The rows of a group lie close to one hidden flat surface of 12 dimensions, which may be shifted away from zero. Surfaces can cross.
(in the rows, 128 means zero)
Some rows, each with its group after it:
[123  89 136 125 141 124 157 174 106 142 105 110 145  72 110 150 135 108
 134 109 130 138 116  80 128] => (2)
[ 70 100 140 196 118 133 150 142  95 101 125 165 109 120 133 163 115 197
 109  95 167  81 125 176 176] => (4)
[111  86 190 167  96 135 118  91 199 125 108 152  87 180 140 121  83 155
 124 141 141 128 129 158 113] => (4)
[138  99 116 160 158 167 114 146  82  83 132  73 110  77 112 130 132 102
 132 114 128 105  79 100 133] => (0)
[115 147 145  91 117 122 140 140 132 183 103 153 162 173 110 167 140 111
 133 124 123 128 121 155 127] => (5)
[104 140 146 150 126 109 145 151  81 141 125 103 159 101  92 115 149 127
 146 134 107 124 109 153 130] => (4)
[136 115 108 158 120 128  99 106 123 120 153 140 116  81 119 131 167 137
 122 126 166  90 146 105  76] => (1)
[ 76 165 151 131 109 103 125 107 144 174 135 148 141 153  91 182 136 164
  89  93 121  97  87 105 135] => (1)
[143 162 105 100 118 145 110 149  71 139 179 123 183 115 107 148 158 110
 115 122 105 123 165 142 122] => (2)
[151 142 140 130  92 145 116 124 111 133 138 133 142 154 112 160 142  96
  91  77  91 105 161 132 111] => (3)
[161 149 126 153 111 121 105  96 159 117 176 138 113 140 148  82  99 146
 113 149 114 154 174 131 137] => (5)
[105 100 119 150 159  84 165 124 203 149  60 121  98  64 114 112 120 129
 117 143 196 117 132  99  93] => (1)
[143  86 156 118 103 148 151 157 145 110  64 127 141 135 100 176 135  69
 144 111 118 110 148 161  54] => (5)
[114  67 115 119 147 132 153 162 135  85 139 144 153  99 114 171 125 127
 157 110 138 145 125 108 110] => (0)
[118 124 144 144 103 113 111 105 107 139 192 148 150  89 142  88 141 162
 136 144 111 166 139  81 129] => (0)
[ 78 115 169 140 119 145 131 144 160 129 135 123 156 141  63 193 101 151
 109 106 118  94 107 178 117] => (0)
[148 126 102 117 156 146 162 190  76 120 150 129 154 113 124 127 143  96
 146  99 117 158 135 146 180] => (3)
[107 142 132  93 151 122 179 190 113 153 117 139 151 125 117 160 148 149
 155 160 151 141 109 145 176] => (1)
[122 122 143 157 121  68 141  91 159 195  63 153 132 141 138 133  79 123
  89 101 123 162 154  66 121] => (5)
[124 132  97 111 143 150 126 130 102 106 105 132 143 163 133  87 151  54
 184 101 113 137 132 219 102] => (2)
[163 133 102 170 132 145  75  98 155 121 149 139 111 145 103 140 112 121
 112 139 176  92 168 158 118] => (3)
[155 119  87 146 154 138 154 183 104  70 180 138 144 137 112 144 157 142
 164  98 127 112  90 130 168] => (0)
[ 86 133 125 118 143  81 170 126 165 129 183 157 146 113 121  91 134 171
 154 127 127 186  98 120 145] => (3)
[132  91 142 154 122 141 157 154 111 117  95 157 120 196 162  91 143  76
 197 104 115 153  94 184 145] => (2)
[ 79  86 126 157 128 100 132 116 126 155 150 184 173  90 114 128 128 135
 141  72 152 169 152 101 112] => (0)
[125 108 135 139 155 109 160 170 116 153  79 135 134 132 130 122 124 112
 166 154 148 154 111 131 172] => (5)
[163 128 115 139 134 102 171 147 128 114 121 127 149 119 130  89 143  87
 140  90  94 166 161 128 117] => (2)
[135 109 130 145 122 100 150 112 178 151 101 161 130 191 131 126 118  82
 124  37 103 161 106 106 112] => (2)
[135 108 111 137 145 154 113 118 127  89 165 116 107 139 148  79 122 123
 169 136 126 152  89 137 149] => (4)
[107  97 143 150 135 156 113 118 144 119 107 144  80 157 169 118  97 153
 133 139 176 119 106 159 163] => (4)
[ 98 153 145  70 133 161 149 153 137 130 147 102 134 117 135 119 119 106
  92 107 103 157 161 178 145] => (1)
[143 184 126 144 137 119 118 104 143 182 147 116  95 162 144 111 113 129
  61  99 120 128 119 107 181] => (5)
[178 120  99 136 137 112 145 127 166 103  93 141 119 162 146 108 118  71
 126  78 113 152 161 118 114] => (2)
[132 120 150 158 108 120 102  94 134 138 140 139 153 167 101 164  99 144
 112 102  93 124 106  99 115] => (0)
[158 117 137 109 116 133 159 144 192 136 148 152 153 152  93 165 134  73
 125  61 104 147 136 129  81] => (1)
[ 92 100 139 135 118 110 137 131 116 171 116 173 154 109 138 129 119 142
 147 139 148 174 154 117 148] => (3)
[ 98 113 108 157 141 131  89 119  70 127 132 152 154 135 112 140 128 126
 161 115 141 119 112 146 140] => (2)
[157 111 129 123 132 120 130 142 135 154 127 142 115 169 155 135 110 136
 137 146 131 168 111  76 185] => (1)
[153 141 118 143  90 120  93 109 104 176 125 191 146 166 125 177 180 105
 129  95 160  81 151 115  94] => (4)
[116 139 176  69 110 129 171 150 168 157 114 119 135 123 130 138 133 118
 105 125  93 152 133 114 112] => (4)
[139 103 157 149  97 128 156 149 124  88 136 145 124 111 144 131 103 161
 121 147 108 142 176 144 127] => (1)
[115 174 120  86 136 152 147 137 187 134 180 114 114 145  93 113 196 116
 135 123 144 107  70 190 120] => (3)
[122 119 113 149 157 139 115 125 115 110 149 113  99 158 116 162 127 161
 138 106 138  96   4  77 181] => (0)
[118  76 133 173 109 108 130 122 139  99 189 180 175 113  87 153 124 157
 150  83 109 140 119 102  94] => (0)
[ 98 145 132 164 116  80 158 126 140 149  84 137 137 143  87 177 145 158
 121 105 138  80  90 119 114] => (1)
[ 84 120 137 101 134 100 151 164 102 160 114 136 177 107  87 160 162 141
 182 157 130 138  73 115 131] => (2)
[ 89 100 124  85 136  88 148 152 136 154 144 179 186 123 114 162 137 152
 186 138 133 191  91  81 137] => (0)
[107 129 127  91  95 138 132 137  73 106 154 178 141 158 163 179 182 164
 144  94 117 103  96 111 126] => (4)
[115 164 121 117 123  83 142 124 107 174 129 134 167 131 103 120 163 129
 159 126 109 144  91 114 126] => (2)
[151  90 107 161 159 113 168 166 145 124  84 137 124 151 124 157 102  99
 126  73 140 148 135 106 156] => (1)
[142  91 130 122 119 140 124 154 107  82 163 134 163 150 103 178 125 146
 163 123  94 128  86  97 121] => (0)
[202 152 122 157 148 150 161 192 114  99 122  73  84 134 111 114 164 108
 139 170 140  85 102 158 165] => (3)
[110 110 155  65 135 169 156 170 144 124 153  97 148 101 103 156 156 104
 139 118 106 138  85 131 114] => (5)
[148 135  90 103 161  82 181 167 169 153 168 157 145 101 110 121 165 146
 155 132 166 174 104  80 163] => (1)
[ 95 103 156  98 119 150 143 153 144 158  92 150 156 144 115 162 124  99
 129 115 131 141 140 180 115] => (5)
[186  89 131 163 126 115 161 168 134  84 118 117 125 112 124 112 120 119
 153 157 114 146 140 116 127] => (5)
[112 130 118 142 115 123 128 123 163 147 162 175 132 125 118 121 152 141
 128 129 181 124 154 157 123] => (3)
[160 113 136 151 100 137 126 111 173  91 171 151 148 156 103 161 106 112
  85  59  86 124 173 138  83] => (4)
[102 140 135 150 135 104 114 100 106 131  75  84  92 141 136 120 135 159
 149 158 135  80  34 109 140] => (3)
[165 153  75 156 143 114  79  88 102 120  96 110 109 120 144 124 130 114
 109 127 144  93 154  74 111] => (4)
[129 115 153 120  92 108 160 142  97  83  90 103 146 143 123 154 138 128
 148 127  65  99 105 125  75] => (4)
[110 166 155 140  91 131  99 101 112 191 109 153 111 145 143 154 159 155
  94 148 160  65 153 147 126] => (3)
[ 74 138 139 115 136 178  69  99  79 128 103  73 118  99 111 159 108 122
  93 131 127  71 117 150 117] => (4)
[175 144 142 157  96  86 182 155 161 137 162 170 140 136 121 100 143 139
 122 135 119 151 175 124 134] => (3)
[167 119 134 133 118 106 181 162 139 125 138 134 148 126 125 111 137  93
 120  75  73 174 147  95 126] => (2)
[106 100 147 176 113 152 113 127  79 136 104 143 126 144 145  79 131 101
 157 116 127 131 130 190 136] => (2)
[100 125 166  90 105 175  83  94 136 149 107 108 100 135 133 134 137 113
 113 142 133  97 108 155  89] => (5)
[176  89 147 178  85 134 114 108 130  84 154 144 119 147 141 130 104 144
 123 127  96 122 158  98 108] => (2)
[115  86 127 136 129 118 153 132 177 111  68 135 123  91 115 130 141  85
 150  91 142 117 141 137  52] => (3)
[ 79 150  92 142 122 104 129 101 145  91 190 184 133 132 117 123 175 190
 157 103 161  96  99 168 113] => (3)
[137 157  94 144 138 108 117 136  80 148 112 128 151 162 106 186 137 110
 102  61 116  96 110 102 146] => (4)
[ 98 141 147  66 127 120 154 151 181 166 158 154 157 140 105 145 130 145
 148 166 133 166 109 161 146] => (5)
[111 123 123 136 151  75 176 178  93 167  86 137 159  73 106 145 133 142
 163 166 155 155 115  91 161] => (5)
[107 106 156  92 125 154 149 158 168 145 113 136 144 108  98 182 120 111
 116 114 142 130 146 150 100] => (1)
[183 117 151 114 103 150 137 128 171 119 119 107  91 119 155 116 124  91
  78 115  99 135 172  98  77] => (2)
[ 95 108 141 117 124 163  95 128 130 106 171 136 135 143  97 204 132 176
 136 135 140  88  64 124 130] => (0)
[100 130 134 110 135 143 144 155  95 107 126 121 125  63 144 141 112 184
 106 188 162 115 186 157 154] => (1)
[140 113 130 148 114 116 127 138  84 156 137 142 166 122 109 172 119 104
 104  57  84 139 139  62 128] => (5)
[121  92 107 113 140 101 148 143 154 115 101 168 156 112 116 181 114 139
 163 138 166 122 150 109 102] => (0)
[133  73 128  74 124 127 155 185 100 104 147 167 201 110 132 156 146 119
 211 149  95 189 139 113 108] => (0)
[127  87 152 153 134 114 113 110 166 168  93 130 123 137 121 117  89 107
 159 161 160 151 109 110 117] => (3)
[147 163  99 142 142 103 170 152 138 141 135 161 146 175 124 106 151 106
 149  97 132 144 127 173 162] => (1)
[132 138 102  57 155 165  97 115 130 143 131 107 106 128 158 123 137  97
 112 126 141 145 101  83 141] => (4)
[157 123 104 137 133 128  74  85 168 117 153 134 113 127 144 110  84 147
 127 192 163 142 185 117 126] => (5)

New rows. What belongs after each?
[ 99 102 134 165 137 125 138 134 144 141 182 167 116 113 127  85 155 151
 164 123 176 154  89 142 156] => (4)
[116 102 127 153 122 131 149 162 102 119 155 164 177 135  87 157 139 111
 155  84 115 138 140 170 120] => (0)
[148  95 159  89  98 198  91 142 110  85 157  98 118  91 128 171 139 131
 122 172 125  96 150 122  81] => (2)
[ 89 110 116 182 153 132 114 113 137 154 138 157  98 108 138 101 111 140
 103  91 187 132 132 137 165] => (1)
[182 113 177 121  80 169 130 123 129 144 104 109 104 129 144 137 139  78
  78 119  95 110 170  90  78] => (2)
[131 113 116 148 153  96 142 131 171 115 140 119 124 140 118  90 104 145
 182 172 146 168  88 123 156] => (3)
[107 117 180 100  92 129 153 142 178 170 122 164 149 155  99 164 139 127
 142 146 131 131 121 165 102] => (1)
[178  91 109 170 152 115 105 130 114 117 133 124 123 122 135 124  82 131
 147 159 136 155 133  59 168] => (5)
[ 98  75 158 109 136 143 116 122 192 161  93 143 131 128 112 179  69 121
 123 142 170 148 138 121 105] => (5)
[175 140 123 124 148 125 170 181 177  93 150  96 112 113 103 122 135 142
 135 174 139 120 128 140 142] => (5)
[132  89 146  82 129 147 138 149 121  96 135 108 165 143 124 168  81 107
 135  95  54 184 116  98 119] => (0)
[205  80 146 175 100 124 157 169  90  63 138 115 142 134 116 112 145 103
 165 115  66 130 126 103 110] => (5)
[170 109 138 184 136 154 105 136 132 119 135 116  94 142 132 128  92 135
 125 169 154 121 130 121 172] => (5)
[137 148 170 144  88 154 138 148  62 163 122 124 126 124 151  57 167  90
 124 131 100 145 176 198 138] => (2)
[137 119 202 160  59 126 115  82 154 151 112 138  96 168 157  83 132 134
 127 150 102 123 110 128  93] => (2)
[136 141 123 122 119 148 110 145  59 119 118 129 116 124 163 133 134 155
 134 188 155  93 162 156 158] => (1)
[197 138  99 128 147 142 141 165 146  98 140 120 131 151 102 156 122 112
 139 160 141 114 141 132 143] => (5)
[117 164 100  60 131  99 170 142 133 156 139 142 176 129 135 120 142  95
 119  67  84 192 151 121 123] => (5)
[124  90 137 104 119 154 123 150 118  86 170 129 151 116 106 163 139 131
 146 110 105 132 115 123  97] => (2)
[148 104  98 153 168 101 154 140 137  97 123 121 127 156 129 139 104 117
 126  51 102 147  77  69 162] => (0)
[154 131 154 201  92 102  84  68 156 148  72 136 105 172 131 115  98 133
 134 171 145  91 145 135  88] => (4)
[100  85 158 144 134 117 158 145 157 107  79 117 119 143 109 164 108 151
 166 142 137 114  70 126 126] => (0)
[125  78 160 152  93 121 131 140 103 140 102 141 172 103  94 177 129 124
 135 113 105 131 154 100  86] => (5)
[119 105 134 111 156  86 193 160 169 110  86  96 121  51 111 146 127 144
 114 135 138 135 110  65 110] => (1)
[166 145 117 130 100  95 138 139 113 128 128 186 163 189 127 149 140 142
 159 154 129 124 165 155 128] => (0)
[119  84  98 112 146 110 152 135 144 105 114 172 144 140 155 158  96 127
 138  78 129 167 148  90 119] => (0)
[152 141 130 106  97 120  94  69 148 144 104 136 119 171 152 115 117 105
 139 144 109 132 145 110  70] => (5)
[148 148 116 137 100 114 136 124 157 100 169 170 153 180 106 119 137 135
 169 149 124 125 152 200 109] => (3)
[156 111 101 153 120 143  89 126  56 100 135 118 152 121 110 137 148  85
 144  98 101 105 148 127  89] => (2)
[169 143 101 106 120 131 146 162 126 103 146 148 154 124 105 164 148 116
 122 127 124 113 190 156  99] => (1)
[127  88 134 149 105 140 112  95 163  65 151 146 131 137 120 138 109 112
 129  70  98 122 144 130  55] => (2)
[123 135 129 114 148 117 159 160 153 164 142 174 126 139 153 106 124 143
 142 175 178 171 151 169 199] => (1)
[158 129 142 169 117 143 122 131 132 127 177 136 123 171 135 119 100 136
 116 125 106 141 138 125 172] => (5)
[120 130 155  97  90 145  94 114  95 132 180 119 148  88 136 111 141 161
 141 198 103 136 144 107 106] => (0)
[ 92 131 135 167 134 140  51  56 151 201  96 154  90 141 132 128 115 133
 105 141 213  92 113 123 129] => (4)
[122  94 158 146 128 132 139 124 119 112  75  92  96 116 143 118 113 122
 117 128 106 117  97 100 113] => (1)
[124  90 146 166 108 126 152 155 109 100 147 161 173 144  81 158 132 120
 164  87  90 140 129 156 106] => (0)
[ 87 109  82 189 164 117  97 108  81 124 131 140 140 111 130  89 109 119
 149  76 142 147 115 133 164] => (2)
[130 139 154 176 106 119 108  93 125 168 135 136 122 137 142 115  97 139
  81 106 117 141 148  94 149] => (5)
[153 152 145 151 120 109 163 143 139 119 157  99 115  90 109  98 149 152
 106 153 114 113 130 125 129] => (5)
[165 120 109 123 127 160 113 144 114 120 127 173 101 218 174 140 143 107
 154 113 140 123 112 148 183] => (4)
[133 155 124 125 157 125 112 102 132 101 114  69  88 114 162  97  83 153
 100 170 125 129 120 109 157] => (4)
[128 108 142 148 126 137 179 160 143  95 102 147  84 103 178 120 116 163
  91 139 170 123 191 158 156] => (4)
[114 129 133 118 110 143 109 109  93 127 178 126 163  82 125 120 135 119
  87  68  82 135 180 107  99] => (5)
[133 208  86  89 141 123 129 131 140 146 186 146 122 154 122 118 189 147
 122 132 156  98 113 167 157] => (3)
[115 129 116  92 124 107 124  96 124 131  70 125 133  89 158  82 146 105
 169 179 137 138 162 136  57] => (5)
[158 112 113 137 130 112 173 134 170  74 134 167  88 169 179 150  94 168
  92  81 131 127 147  91 161] => (4)
[139 132 100 109 150 120 155 135 172 110 142 152 126 152 150  94 111 109
 130  99 133 172 162 158 145] => (2)
[142 104 139 110 114 148 128 152 143 152  97 171 136 218 143 174 120  78
 138  83 131 139 137 153 136] => (2)
[123 110 114 135 135 115 148 132 124 116  52 126  99  74 154 167 126 134
  91 119 160  92 177  79  96] => (4)
[110 132  81 128 150 145  98  93 130 130 118 143 141 139 127 135 110  80
 108  57 142 126 172 157  98] => (2)
[144 118 100 142 138 135 136 144  77 101 129 121 145 158 139  84 156  79
 186  93  89 153  84 145 137] => (2)
[152 146 122 144 139 165 105 144 105 129 182 108 133 121 106 141 118 125
  95 132 128 124 154 148 170] => (3)
[124  51 142  83 120 168 107 134  93  91 102 145 136 142 183 152  95 108
 164 124  98 164 115  99 111] => (0)
[ 65 101 160 170 106 124 107 110  84 161 110 157 172 143  88 134 150  99
 168  72 111 116  79 166  96] => (2)
[132  72 161 137 125 166 112 125 176  95 127  87  91  80 123 124 113 132
 130 174 144 120 108 106  85] => (5)
[184  96 103 167 127 130  76 117 104 116 137 134 129 144 122 155  98 126
 141 155 139 123 153  80 133] => (5)
[131 103 105 149 134 117 141 163  66 108  89 158 142 100 153 134 125 141
 148 146 160 126 203 160 147] => (3)
[154 126 102 150 139 102 119 107 134 115 140 137 122 152 131 145 119 142
 135 108 127 131  93  50 142] => (0)
[129 122 131 107 120 145  98 107 177 124 184 145 136 117 119 136  95 156
 132 188 153 140 178 161 106] => (5)
[120  79  87 103 161 159 120 132 158  66 146 138 130 112 111 186  99 120
 144 107 154 117 141 126  84] => (2)
[ 91  99 187 121  94 170 100 117  76 152  82  98 107 138 155 108 157  97
 146 119 101 113  58 142 110] => (5)
[ 89 132 159 119 111 109 126 131 115 173 142 161 163 200 114 156 124 152
 166 139  99 148  68 137 166] => (0)
[105 131 154 117 111 112  94  78 122 170 162 149 154 156 145 127  90 158
 115 107  75 175 102  66 149] => (0)
[154 136  92 112 120 116 111 102 145  97 169 165 121 141 165 155 112 177
 108 124 151 124 157  79 127] => (0)
[146 105 131 159 161 108 185 157 172  92  44 104  85 149 140 133  85 120
 121 117 133 117 122 148 139] => (0)
[ 42 137 162  98 130 137 118 100 154 166 160 121 142 116 107 122 135 153
 129 114 112 153  47 133 123] => (3)
[132 166 118  70 132 159  97 138  82 150 125 123 130 126 157 136 130 113
 108 166 142 118 180 152 147] => (0)
[101 134 165 140 133 119 173 146 172 121 109  84  95  73 113 100 139 163
 108 174 147 111 108 132 120] => (3)
[152 114 128 120 156 143 148 165 138  89  99  61 128 128  87 184  99 109
 116 114  92 108  96 110 123] => (0)
[167 117 140 133 106 137 116 149  94  88 156 128 133 150 138 116 156 134
 172 169 100 126 100 135 119] => (2)
[122 118 104 144 138 153 106 138 100 147  90 152  96 111 155 154 143 123
 102 113 205  86 177 144 139] => (4)
[102 131 141 131 119 120  67  85  93 188 158 116 167 119 100 151 121 136
 130 130 101 142  78  50 129] => (0)
[130 128 124 135 101 117 138 116 144 150 151 173 145 121 116 149 151 115
 101  55 121 136 162 121  95] => (3)
[130 117 153 162 115  77 154 111 133 141  97 118 122 107 133 111 101 153
 109 125  95 155 108  51 135] => (3)
[167 139 103 101 125 119 105  90 164 123 149 122 114 112 149 100 139 112
 120 128 122 136 157  74  82] => (4)
[165 115 141 138 108 128 113 122  92 130  91 122 142 167 122 160 142  84
 145  95  92 115 111  91  94] => (5)
[156 181  98 117 125 110 102 128 108 184 166 183 159 200 115 186 171 141
 136 135 162  99 101 118 174] => (1)
[ 81 146 123 137 138 123 122 126  95 137 105 113 118  81 118 152 132 155
  94 122 147  76 132 137 133] => (1)
[120 148 124 170 129  89 150 129 106 136 138 160 112 128 160 112 106 206
 120 179 163 132 150 123 200] => (1)
[ 85 137 191 143  91 129 124 117 126 152 168 125 144 122 103 123 126 181
 123 153  99 128  98 145 131] => (0)
[184 144 104 108 120 116 153 148 138  99 116 118 138 133 126 143 142  99
 131 123 102 118 164 123  87] => (1)
[131 133 127  95 117 103 147 118 143 121 143 103 140  79 123 111 146 116
 100  85  73 144 120  55  82] => (5)
[123 194  86 112 154 111 125 143 109 178 166 171 166 179 105 190 126 143
  92  83 147 119 136 129 205] => (1)
[197 176 107 129 137 113 142 138 145 135 109 116 105 193 133 127 147 110
 135 157 128 104 102 127 149] => (5)
[174 117 158 170  89 150 120 156  97  95 143 108 129 114  97 153 159 129
 133 154 108  75 138 151  97] => (5)
